The first 4 rows are patterns. Each new row is the sum of 2 different patterns, raised or lowered, with some noise. Before adding, each is slid sideways (what falls off one end comes back at the other) and multiplied by a number that may be negative. Names go in the order of the patterns.
Some rows, each with the names of its patterns after it:
[  1  -4  -5  -2  18   2   0 -13  -1   3  10   5  -4   4   6  -2  17   3
   1   0   0  -2  -5   2 -11  -7   4   1   5  12   0   2   7   9  -9  -1
   5  24  -2] | U
[ -5   2   2 -19  -1   0 -12  -6 -15  -4   8  14  10  -4  -2  -1   6  -2
   7   0 -14   6  -1  -3  10  -3   1 -17 -13  14  -5   2  -6   0  -5  -8
 -15 -24  -3] | N
[ 11   3  -1  13  10   4  -1 -10   4 -24 -18  -9   0   3  -7  -9   1  -5
  -1  15  -1  -3  -1  16   4  18  -3 -19  -7 -15  -9  -2   1   5  10  -2
  -2  -2  18] | M
[ -9   4   7   4  11   2  -8   4  -6  -3 -13   4   3   2   6 -14  -3  -8
  -5   1   5  -4 -19   1   3  -9   9  10  -3   3  -6  20   6  -7   2 -10
  -6  -2  -1] | P

New rows, each followed by the names of its patterns:
[-10 -20 -13   7 -21 -10 -10  10 -15 -15 -24 -32 -14   1  -6  -9 -36 -12
  -8 -10 -11 -25  -8   0  -1  11 -10 -10 -10  -5 -12  -9  -8 -28 -11  -7
 -11   3  -2] | U N
[ -7  -2  -1  -3  -6   7  -3 -16   7   0  -6  -3   0   6  -1  -3  12   4
  -8  -3 -16 -18  -3  -3  -5   4  -5   2   7  -5 -10  -5  -7   2  -2   9
   0   1   4] | N P
[ 2  3 11 11 11 14  9 12  9 13 12  9 18 16  1  9  8  6  4 13 14 19 29 11
 12 11 13 14  8 12 30 11 17  7  2  0 15 12 10] | U N
[-12 -15 -16  -6 -10 -13 -33 -28  -3 -22 -17 -22 -22 -24 -23 -30 -38 -11
 -21 -13 -11 -29 -21 -17 -26  -9 -32 -20 -10  -5  -6 -11 -16 -17 -17 -18
  -8 -11 -28] | U N
[ -1   9   9  -7 -11  -3 -10   1   2  -3   3  -1   6  10   8   8   0  -6
   0 -10  14   9 -14  -2   9   7  -2 -17  10  12  23   9   6 -14  -1  16
  14   4   8] | U N
[12 18  8  2  0 15 13 11  1  5 12 13 12 16  8 13 10 14 13  9 20 17  1 10
 10  5  5 16 15 21 32 11 13 13 14 15  8 13 32] | U N
[ 14   0   1   7  -2  11   0  -9  -2  12  13 -10  -3   9  24   3  15  -1
  -4   1  32   8  16 -11 -11   2   3   2  -3   9  13   8  20   5   3  17
  11   5  -2] | U M
[ 4 19 26 27 32 23 15 27 19  7 -1 25 22 10 15 20  5  8 13 30 23 27  9 38
 41 25 16 20 12 26 19 26 22  8 26 22 32 14 14] | U M
[  0  14  -3   2   2  -5  10   0   2  -3  -2   8  15 -12 -14 -15  -6  -5
   8  -7  -4 -17  -6   7  -2  -2  -6  -9   1  -6  18   6 -13  -1  -6  -3
  -9   1  -7] | U N
[  2  15   9  12  21   3  13  10  -5   8 -17  -4  12  23  21   4   4  11
  13  10  27  11  -1  16  21  12  32   6   0  -8  -9  17   6  13  10  18
   6   3  -4] | N M
[ 6  1  7 -5  5  1  4 -8  5 11 23  6  4 -2 13 18  7  2 17  1  6  6  1  9
 -7  0  0 15 13  0  1  5 -5  6 15  2 -2 13 18] | U M
[ -8 -24 -10 -25 -16 -20 -15  -8 -11  -8 -24 -15 -11 -25 -14  -5 -18 -15
 -24  11  -6 -23 -30 -20 -18 -11 -10 -19 -23  -9  -9   6 -10 -22 -17 -21
 -11 -27 -14] | U P
[ -1  16   1   9  -4   2  14   9  11   2   3   1  -7   1  21   0  -9   4
  10  -3  11   7 -10   9   0  28  15 -10  10  -2  -5   3  -1  -3  16  22
  17  16   8] | N P
[  5  14  -8   8  -2 -10  10   8   0  -2   2   8 -16   2  23  -2   7  -5
  20   4  -8  -5 -22  -2  -1   6  -1  -7   9   7   4   0 -13   5   7  13
   1   4   5] | N P
[ -1  -8  16  23 -15  -1   4  -4 -11   4   2  15   2  -6   7  -6   4  19
  -2  -2  14  -1   5  -3 -18 -16  -5  -3   3   1   2  -5 -11  -5   5   2
   0   6  -8] | N P
[20 20 19 21 23 -9 15 25 19  8 18  1 21 43 22 28 24 12 15 18  6 23 22 29
 -1  5 13 16 14 11 19 22 26 11 44 46 27 15 21] | M P
[  0   0  -7  -9  -5   5   4 -12   3  -6 -10  -3   2  -3  13  21  -4   2
  -9   8  14  -8  -2  -1  -1   7  -1 -14  -9  -6   2   5  -1 -12   0 -11
  -4  -1  -5] | N P
[-10 -16   2  -8  -5   2  -5  -3  -4  18  15 -26  -2  -3  22  -7   0  -1
   4  17  14   2  -7 -19  12  -4   3   9  -4  12   2 -15  -4 -11  -1  -3
  -4 -12  -9] | U N
[  6   0  -1   2   1   4  10   8   4   5  12  15  13   8   6  -2  -5  -2
   3   8 -13  -6  17   5   9 -10   8   6  16   6   3 -11  -4   4  21   3
   7   1  10] | U P
[-28 -50 -27 -24 -32 -33 -32 -48 -29 -14 -26 -21 -22 -39 -38 -34 -40 -25
 -20 -29 -46 -36 -28 -38 -45 -37 -14 -33 -22 -39 -14 -17  -8 -30 -34 -37
 -25 -30 -18] | U M
[-20  -1 -10 -19 -39 -24 -10  -9  -3  -6 -37 -12  -9  -7 -12 -21 -20  -8
   6  -5 -16  -9 -24  -7 -11  -5  -9 -16   0 -11  -2   4 -15  -8 -25 -27
   1 -13 -13] | U N
[ 5 15 11 21 15 13 19 16  3 19  5 -2  1 13 12 20 14 -2 -5 -7 15  9 17  1
 -8  7  7 -9  2 18  4 13  5 16 15  3  5 -5 -6] | N P
[ -3  11  -2   8  -4  -3  -4 -13 -16  -5   2  11  10  -6   1   2  11  20
   3  -1   8   6   1  -4  -7  -7 -23 -11  -7   2  10  -5  -6   6   1  -8
   9   1  15] | U M
[ 10  10  18  25   9  -7   1   4  29   7   3   4   5  19   5  -5  -2 -16
   4   4   5   0   8   5   2  23   7   2   6  -6  -4   5  14   8 -10  16
   6   4 -16] | U N
[-18 -29 -20  -7  14  -1 -15 -26 -15  -6  -5  -3 -16 -21  -2 -15  -1  -1
 -15  -9 -28 -25  -4 -15 -20 -23 -10 -15 -15 -15 -34 -13 -12  -4 -18 -31
  -9   7 -25] | U N
